There are 5 hidden switches. A switch that is on adds its own fixed numbers to the row, and there is some noise. The rows also spread widely along 2 directions, which tell nothing about the answers.
(in the rows, 100 means zero)
Known rows, each followed by its switches (1 for on, 0 for off):
[68 106 83 122 103 104 133 110 84 75 77 123 99 88 86 79 123 100 133 170 73 119 88 67 75 93 100 128 119 124]
0 1 1 0 1
[79 105 98 132 105 87 136 110 91 64 80 127 98 93 68 88 121 91 130 170 60 123 80 86 88 97 91 116 118 131]
0 1 0 1 1
[49 109 88 104 117 128 133 105 94 91 74 133 109 88 107 79 122 116 128 164 81 97 100 44 87 99 121 121 108 120]
0 1 0 0 0
[63 114 98 121 102 105 121 126 82 70 85 131 124 104 79 82 105 95 130 164 77 101 91 77 85 89 99 126 117 108]
0 0 0 0 0
[77 109 84 127 96 106 126 119 84 70 86 123 101 96 82 87 122 92 136 167 69 126 84 84 76 88 98 129 127 122]
0 0 1 0 1
[95 99 103 127 100 134 137 88 97 72 99 125 101 106 91 89 133 101 120 152 70 111 90 90 100 88 103 124 112 135]
0 0 0 0 0
[66 125 94 115 103 107 135 111 82 73 72 133 99 90 88 89 121 100 127 170 64 112 87 79 88 99 113 123 121 111]
0 1 1 1 0
[77 107 88 132 108 104 133 118 91 75 79 128 94 92 86 90 131 96 132 168 63 117 86 80 83 93 109 121 121 132]
0 0 0 1 1
[70 107 93 120 105 127 126 112 90 80 86 132 114 102 96 83 119 103 128 162 75 101 92 73 89 90 109 125 114 119]
0 0 0 0 0
[39 123 68 114 113 89 129 135 82 82 57 134 102 76 97 83 118 106 140 183 68 111 91 49 66 96 119 123 127 109]
0 1 1 1 1
[61 104 98 125 103 102 124 121 88 81 80 124 109 94 70 77 116 90 136 178 75 115 90 65 81 105 94 125 116 130]
1 1 0 0 1
[88 109 103 125 108 114 144 88 95 71 82 129 95 104 83 91 127 98 121 161 62 111 85 89 103 99 107 115 110 131]
0 1 0 1 0
[79 113 93 119 96 127 128 108 84 68 89 125 107 102 93 89 120 98 128 161 69 117 86 86 87 87 104 129 124 117]
0 0 1 0 0

New rows, each followed by its switches (1 for on, 0 for off):
[80 116 106 123 97 115 137 97 87 72 77 124 93 102 75 90 130 83 126 170 60 120 85 96 99 98 107 127 127 120]
1 1 1 1 0
[82 117 94 138 90 102 131 124 81 70 80 124 94 99 69 94 128 73 136 177 59 127 81 98 82 94 99 130 135 121]
1 0 1 1 1
[78 104 104 118 109 125 139 86 97 75 87 131 104 102 90 84 123 106 124 159 74 107 87 75 100 96 100 120 109 130]
0 1 0 0 0
[100 97 99 134 91 110 141 81 92 59 94 119 90 97 71 87 131 93 122 161 65 137 78 100 93 94 84 123 121 142]
0 1 1 0 1
[77 103 104 117 103 113 134 95 93 68 87 129 110 101 82 83 114 104 123 161 71 110 86 78 99 98 97 120 109 128]
0 1 0 0 0
[81 115 83 132 100 102 132 120 83 70 80 122 93 90 85 92 131 91 133 171 61 126 81 89 78 87 106 124 129 125]
0 0 1 1 1
[76 94 93 124 108 118 140 90 103 77 84 126 93 92 91 81 134 108 125 163 74 117 89 65 90 100 104 118 111 145]
0 1 0 0 1
[95 108 116 134 100 87 133 101 90 53 89 128 109 112 57 95 109 83 121 164 57 122 74 108 105 99 80 115 115 127]
0 1 0 1 0
[74 116 105 120 105 100 133 109 86 69 76 131 107 102 75 92 112 95 125 168 63 111 84 84 99 97 101 117 115 120]
0 1 0 1 0
[67 120 88 120 93 101 118 128 77 67 83 128 120 102 75 85 101 87 132 165 72 112 83 89 83 87 92 133 126 103]
0 0 1 0 0
[91 110 105 133 104 113 132 106 90 69 91 130 105 107 80 96 125 91 123 156 60 111 88 98 97 91 104 118 119 125]
0 0 0 1 0
[99 96 90 132 93 134 145 89 93 69 95 119 85 99 95 86 145 97 128 161 68 127 84 91 90 87 105 128 124 140]
0 0 1 0 1
[59 125 88 113 106 102 132 118 82 71 65 132 104 93 85 88 115 97 127 171 64 109 87 75 85 96 111 123 125 104]
0 1 1 1 0
[89 118 92 128 97 119 137 104 86 69 84 128 95 104 84 98 129 93 125 162 61 118 84 100 92 89 109 122 128 116]
0 0 1 1 0
[85 116 102 131 101 104 129 116 87 65 85 130 109 108 76 97 117 89 124 162 64 110 84 97 94 90 100 119 118 121]
0 0 0 1 0
[69 126 96 124 101 88 129 121 79 64 71 132 110 101 67 89 105 87 128 172 57 116 79 88 88 97 97 122 124 108]
0 1 1 1 0
[63 113 82 120 104 118 143 110 89 89 67 128 82 85 96 85 142 98 135 176 65 120 91 65 79 104 122 127 130 129]
1 1 1 1 1
[81 123 99 122 100 99 134 107 82 62 76 131 103 100 69 92 114 88 123 167 58 120 79 93 91 96 98 122 122 112]
0 1 1 1 0
[56 130 90 115 103 83 120 132 74 68 64 135 115 91 73 87 100 92 130 177 66 110 83 76 80 95 101 124 124 94]
0 1 1 1 0
[91 110 102 127 89 113 127 107 83 62 91 123 111 108 74 90 117 88 127 156 68 122 82 104 92 84 88 128 124 115]
0 0 1 0 0
[71 121 103 130 101 88 120 134 80 62 80 132 120 105 66 92 104 86 126 168 64 108 80 92 89 90 93 122 119 109]
0 0 0 1 0
[68 128 86 122 101 102 126 129 79 71 71 133 111 99 84 92 115 90 131 170 64 111 83 89 82 90 107 127 130 100]
0 0 1 1 0
[59 113 100 115 105 97 121 116 85 67 78 135 121 99 74 82 101 97 129 168 75 103 88 70 90 94 96 125 109 116]
0 1 0 0 0
[53 105 85 119 107 97 125 124 89 80 75 128 111 86 84 76 112 105 138 173 75 110 88 53 76 98 98 125 111 125]
0 1 0 0 1
[71 123 92 119 102 102 134 110 81 67 73 132 102 97 78 91 113 93 128 170 62 115 85 85 88 95 103 122 121 112]
0 1 1 1 0
[71 113 93 113 102 115 131 102 85 72 81 129 105 96 88 83 115 102 126 165 72 110 87 75 88 93 102 126 118 115]
0 1 1 0 0
[82 120 99 126 100 101 134 106 84 66 77 130 103 98 68 91 117 92 127 167 60 121 78 94 93 96 96 123 125 114]
0 1 1 1 0
[69 123 81 117 108 127 133 114 85 83 74 133 96 89 107 94 134 106 127 167 65 109 93 75 81 90 128 124 128 109]
0 0 1 1 0
